The rows of a group lie close to one hidden flat surface of 12 dimensions, which passes through zero. Surfaces can cross.
Some rows, each with its group after it:
[ 51 -64  38  -3 -27 -36  -5   6 -18 -42 -35 -15  -6  20 -15  17 -65]  Z141
[-51  -7 -39 -20 -18 -14 -42 -11 -39  14 -60   1  14 -29  13   7  30]  Z141
[  2 -10 -19  -1  34 -14  16  20   1   7 -13  21  28 -30  -8  26 -14]  Z513
[ 12   6 -16 -10 -18   0  25  29 -33  20  -6 -88  25  -3 -19   7  22]  Z82
[  5 -43  -4   3  -1   0  25  -4 -25  17 -42  25  -3 -25  11 -39   1]  Z82
[ 18   7   8  -5 -10 -23  19  16 -10 -27 -28 -27 -17  14 -10 -27 -23]  Z675
[-19  28  13  19 -19   4 -37  21   8  13  17 -38   7  47  39  48  24]  Z513
[ 11 -19  24 -11  17 -42  24  -7   8 -11 -12  -8  31  -6 -29 -20 -19]  Z675
[  1 -26  13 -10  21 -42 -15   4 -50  -4   7 -12 -29 -36 -10  58 -24]  Z141
[ 18 -51  37  -3 -40  -6   3 -47  -1  31  35 -14  15   9  23  -8  -5]  Z141
[ 25  11  21  13  21 -11   9  46 -18 -34  -1 -25   4 -51   3  13 -40]  Z491
[ -1  -9   8  10  30   5 -19 -37   8 -32  10  57 -33  41   4 -17  15]  Z82
[ 38 -15  15   3   1  -6   9  13  36  30  36 -15  -2  80 -23  30   8]  Z491
[ 30  10  57  -6  23   8  -9  15  21  18  30 -33 -10 -20 -40 -20  56]  Z82
[  8  51  -3 -32   7   8 -23 -26  35 -18  29 -15  -7 -23 -27 -11 -30]  Z82
[ 19 -13  26  18  42  22  19  -3 -38 -14  -1 -29  -9  33 -13  -6  34]  Z141
[  3 -12 -49  -1  30  15  10  18 -22 -37  -9 -25  66  -1 -21  48   3]  Z141
[ 32  38  -4  -3  29  14 -55  14  15  -3   8 -36 -34   7  32  25   9]  Z675
[-44   2 -27 -13   0   6  -9 -24  20 -48  -6  70 -21 -10 -11   2  21]  Z491
[ 51 -16   0  -6  57  27   9   8  28   6 -49  -2  41  -5 -19  -2 -10]  Z513
[ 46 -20  12  16  -9 -12  -8  39  31 -16  -9 -26  43 -13  31  13 -35]  Z141
[-31 -16  -6 -19  44   2  22 -69  21  -6  35  10  50  12  15  42  10]  Z675
[-24  -2  -8 -13 -22 -16 -13 -16  24  52   6  17  14  15  -2  13  11]  Z491
[  6   7  16 -17  48   1 -16   0  60  -6 -77  36 -14  -4 -15 -34  36]  Z491
[-32 -20 -39 -11   8   0  24  -2 -53  36  21   3   9 -54  -5  26  27]  Z82
[ -8 -19 -18  28 -40  11  21  -8 -10  -6  22  17  27  10  26 -44  31]  Z82
[ -7  -5   5 -15  35  13  23 -42  11  -2  -3 -41  24  33  32  31  23]  Z82
[ 11   6   0  -4  -3 -15 -24  31  24 -31   0   4  11  -6  -6  68 -58]  Z141
[  1 -32  10  12 -72  -5   1  -7 -22 -29  69 -36 -17  25  15   3  46]  Z491
[-11  10 -61 -12   5 -18  41   8 -14 -24  53  52 -19 -15 -47  -2 -26]  Z491
[ -4  30  -6  -7  10  61 -15 -20  23  20  -3 -31  15  -3  37  25  11]  Z82
[  8   7  44  -4 -13  -4  11  -7  45  41 -65   4 -23  35  30 -17 -46]  Z675
[-23  -2  -1   7 -16 -52 -24  29 -33 -25  25  13 -13   5 -52  49 -15]  Z513
[  5  16  20   9  -4  31  -3 -15 -22 -14 -15 -44  19 -22  16 -18 -26]  Z491
[ 13  12   2 -26  29  12  12 -13  -2  21   6 -48  33 -28 -42 -17  12]  Z82
[  8  25   7   4  32 -25  37  33 -33  -1   7 -24 -57  22 -18  12  -8]  Z141
[-12  17 -59  -5 -20  -6  10  22 -56   5   3 -12 -21 -25  10  16 -40]  Z82
[ 46 -41  16  15   2   6   6  -9 -49   2 -44 -44 -16  15  19 -53  28]  Z513
[-26 -21   7  12 -25 -11  57 -12 -28  -3 -17 -12   9  30  19 -15  -7]  Z675
[-42  -6  14 -17  -6 -28  51 -28  34 -24  45  11  -8   5  34  47 -14]  Z82
[-44 -13 -35   2  -4 -21  14 -33 -48 -11  10  33 -31  18  19  -2  11]  Z513
[-16  12  -3   0 -16  -2  -2  -6 -10  13 -13 -45  -7  61  24  27  15]  Z675
[ 11  18 -39  25  33  24  21  -5 -42   4   8   8  11  53  -7 -22 -22]  Z491
[-12   9   5 -13 -36  26  13 -29   4  50 -21   6  21 -11 -27 -23 -45]  Z491
[-24   8   6 -21  24  -4 -15 -27  22   6 -42 -21  64  18 -39 -26  46]  Z675
[ 12 -14   1  31  15 -15  23  20 -33  -6 -10  30  -1  36 -29 -18 -31]  Z513
[-20   3 -13 -13  11   5  43 -57  -9   2  52 -51  18  25  50   0  23]  Z675
[-24   9   8  36  -4  -2  20  30  -5  10  73 -18  65 -16  32  30  18]  Z491
[-32  24  -1  -3 -41 -19   9  -5  -7   8  -7  18  -4 -14 -11 -26 -59]  Z491
[-35  56  -9  20   7  35 -15  17  16  20   5   5  -4  -5  38 -29  71]  Z141
[ 17 -17  50  -4 -23   1   5 -36  16   2  56 -24   8   5   7   4 -12]  Z513
[ 20  -1  25  41  -6  61  -7  26 -33 -54  14  -9  -3  11 -25   4  10]  Z141
[  4 -29 -17 -19 -43 -27  27 -15 -22  -2  43 -37   1  10  -4  39 -34]  Z141
[-18   1  -2 -22  13  -6  -2 -10   0  -8  -6 -19  28 -12   0  55 -24]  Z491
[ -2  26 -19  -2 -13  -3 -25  41   2 -57 -22   9 -23 -29 -26 -16   9]  Z675
[-24  39  13  12 -35   0 -53  42  24  -9 -28 -10  22  17 -47 -11  40]  Z675
[-20 -30  41  -1   3 -18 -14 -65 -13 -12  48 -10 -14  10  46  24  26]  Z513
[  8   8  60  -4  31  15  -3 -24  63   1 -16  18   8   9  -2   8 -17]  Z82
[  5  -2 -13   8  75   4  14  29  10  16 -49  44  29 -52   2  -2  -2]  Z513
[  0 -27 -27   3  23   0   0  21  21  18 -25  31  48  14   3  67 -11]  Z513
[  5  -1  41  -9  22  -2   5  -8  -9  13 -40 -43   5 -19  17 -26  20]  Z513
[ 48 -10  19   1  35  -6 -21   2   3  -2  70 -22  23 -12 -33   2  -5]  Z675
[ 17   1  21 -13  18  12 -17 -40  21 -31  26 -19 -14  10   6  -8  11]  Z513
[ -3 -13 -11 -32  46  -9  -4 -62  13  -2   1  22  21 -23 -26 -27  14]  Z675
[-27  37  -7   5 -60  54 -43  -6  32 -19   2  21  29  10 -15   9 -18]  Z141

New rows, each followed by its group:
[ 44   2  -1 -20  10  -6   9 -18  17 -19  69 -33  26 -11 -38 -23 -16]  Z675
[ 36   0  -3  15  52  12 -36   0  -7 -10 -22 -42  14  11  67  -5  28]  Z82
[-13  41 -15   7 -14  19  -6  -7   9 -13 -13  29 -48  33  10 -37  -3]  Z513
[  0  -6 -18 -10 -62 -18 -33  17  19  -4 -52 -15  21  53 -41  12 -12]  Z82
[ 25  -2  -2 -29   3 -36 -39  -9  13 -35   6 -11 -25   4 -58 -29  36]  Z82
[ 63 -19  -8  16  42  31  20   4  -2   1  42  -8  27 -32  20 -30  -1]  Z513
[ 34  13 -18  13  47  37 -44 -20   6  22  18  27 -42  35  31 -13  21]  Z491
[ 32 -14  37  32 -51  26 -12  36  36 -21 -28  13  35  20 -10 -12 -44]  Z141
[ 32  28 -39 -18  10  -4 -17  44  17 -30 -44 -10 -18  16 -43   9 -24]  Z513
[ 16   9 -10   2 -19   7  -6  -9  -2 -25 -16  -7 -14  58  -3 -19 -15]  Z82
[-28 -24 -52   7 -11  -4  -2 -14 -35   0 -34  30  33  46  -4  10 -16]  Z82
[ 15  19  65  21  14 -26  -3  25  15   9  19 -36   0  -2  30  11 -24]  Z513
[  7 -24   8  31  41 -23 -13  -5 -59 -14  24 -16 -18  10  59   5  32]  Z513
[  8 -32  17 -12 -50 -31 -30  11  40 -14 -31  24  -4 -20 -15 -31  27]  Z82
[ -4  -9   6   5  48 -25   9  17 -15  17  15 -18  46 -18  -3  36  12]  Z82
[-27  -1   1 -10  36 -25  -2 -26 -26 -23  14  -6  15   7 -42  24  12]  Z513
[ 33   2 -16  12  -6   7 -33   2   6 -50  27  23 -49  48  -1  10 -16]  Z513
[-10   4  14 -13  21  30  59 -24 -21  31  -2  14  -7 -24 -41 -17 -46]  Z82
[ 42 -35  -1  18  19  15  25  32 -31 -14 -36   1  -6  19 -27  -9   0]  Z491
[-15 -11   7  23 -28   9  -2  13  -7  15  27  29  20   0   6  38 -24]  Z491
[  0  14  12 -11 -17   9 -30  27  24  24 -11  25 -14 -74   1   6 -16]  Z82
[ -5  17   0 -19   3   7  63 -32  19  21 -14  -7  22  23 -30 -35 -42]  Z513
[ -5  47  13 -27  19  30 -26 -34  48 -35  11  -8 -11  20 -27 -11  10]  Z513
[ 33   7 -19  24  26 -11 -29  44 -57  -5 -10 -35 -39  15  19   4  11]  Z82
[-22 -11  20  28  15 -47  -2   6  -5 -21  71  43 -12  36 -24  22  32]  Z82
[ 12 -11  34  24 -27  -6 -21  44   3  27  16  -6  19   4 -51 -22  55]  Z82
[ 14  32 -10  -5  28 -62  -1  13 -12  18  -4 -43 -16  11  22 -28 -10]  Z491
[  8  10  -8  -6 -12   0 -30 -16  29  34  16  39 -43  12  11 -48  29]  Z491
[-16 -12  34  11  31 -29  11 -10  13  10  16  20  11  -8  31  35 -31]  Z513
[ 22 -28  40  10  -1  -7  20   6  15  12 -51  20  16  -7 -12 -40 -31]  Z82
[ 38  -5   3   8   3   1  29  37  -3 -19  24 -39  -2  -7  33  37 -30]  Z675
[  5  33  32  -2 -11  18 -21  15  51 -11  22  25  -1 -26 -33  -1 -20]  Z513
[  9 -38   9 -11  29 -48  33   1 -23  15  -9 -33  19 -33  21  27 -17]  Z513
[ -4  30   0 -11 -61  31 -25 -36  14  -8  45 -21  -2  -1  12 -30 -10]  Z141
[-19  -3  13  -4 -16 -22 -22   7 -67  59  -5 -12 -26 -59 -13  11 -19]  Z141
[-20  22  25 -27  -6 -36  18 -16  25 -16  30  -3   2   4 -53  27 -56]  Z513
[ 15  -6  -3  -1  40 -19  -2   4   9 -31  31   6 -21 -22  18  14   7]  Z141
[-41 -15  16  15  -3   9  -9  -2  15  58 -20  25  61 -15  11   5  40]  Z675
[  7   4  65  23  39  -6   4  22  26  26 -43  22  12 -37  12 -13 -20]  Z513
[-11 -35  34  53   9  -6  11  10 -54  35  12  36  33 -20 -14 -43  30]  Z675
[ -6 -22 -14   5  -6   9  27  15  11 -26  -4  44   6   6 -44  18   3]  Z491
[  9 -19 -13 -15   4  -5  53 -23   5 -20  44 -24  31 -22  10   1 -19]  Z675
[ 25 -10 -17 -27  -3 -42 -10 -11 -32  56 -31 -46 -15  23  -1  -4 -32]  Z491
[ 16 -14 -11  14  21  10  -2  48 -19  -3 -11 -11  26 -36  12  32  19]  Z675
[-19  46 -50 -25  -4  12 -35   5  22 -26  30 -11 -11 -12  -5  28  30]  Z513
[ 43 -28   8   2 -19  21   1  -6 -23  28 -20 -29 -17  45 -14 -27   0]  Z491
[ 13   1 -13 -31  28 -52  -4 -21   3   8 -23  -8 -22  -6  -2 -13 -28]  Z141
[-18  -9 -11 -10  -1 -15 -23   0 -15   0   8  15  -8 -39  10  30   3]  Z141
[  4  41 -42  -1 -19 -17  -4  55   7 -14  19  -4   0  24 -46  28 -37]  Z513
[ -3  -2 -16  44 -26 -25   8  28 -38  -8  15  47  11  33 -44 -48 -43]  Z82
[ 34  43   7   7 -43  26 -14  35  10  13  -6 -34   9  17 -51 -41 -29]  Z82
[ 11 -11  17  36 -32  16   0   2 -28  -7  20  39 -37   8 -11 -56  -6]  Z513
[-25 -10  19   7   3 -32  49 -17 -50  20  -8  -2 -14 -21  19 -48 -13]  Z513
[  2  16 -38  17   5 -24 -49  28   0 -13   2  -4  60   2   6   6 -18]  Z82
[-15  35  -1  -1 -36   6 -10  16  22 -28  19 -36   8  31  -8  22  15]  Z675
[-23   9 -20 -17 -18  28  21 -20  22   9 -42  -9  37   2 -10 -28  28]  Z675
[-35  31  25  28 -34  26   1  42  30  11 -37 -17  52 -27  31 -29  54]  Z675
[  0 -12 -15 -29 -17  17 -26 -44   1  25  -3   5  48 -30 -23  -1 -41]  Z141
[  6  27  22  19  -4  10 -31  37   6  10  11  17 -52  -2   6  21   2]  Z82
[ -6 -10  11  -1 -14  17  65  -9 -26  16  17 -47   2  39 -13   4  29]  Z82
[ 24 -24  -1 -17 -19  15 -10 -11  15  27 -11  19 -31  14 -28   7  -9]  Z491
[-11  -1   7   7 -26 -20  29  46  -8  50 -63 -17  19 -15  -1  -6 -18]  Z513
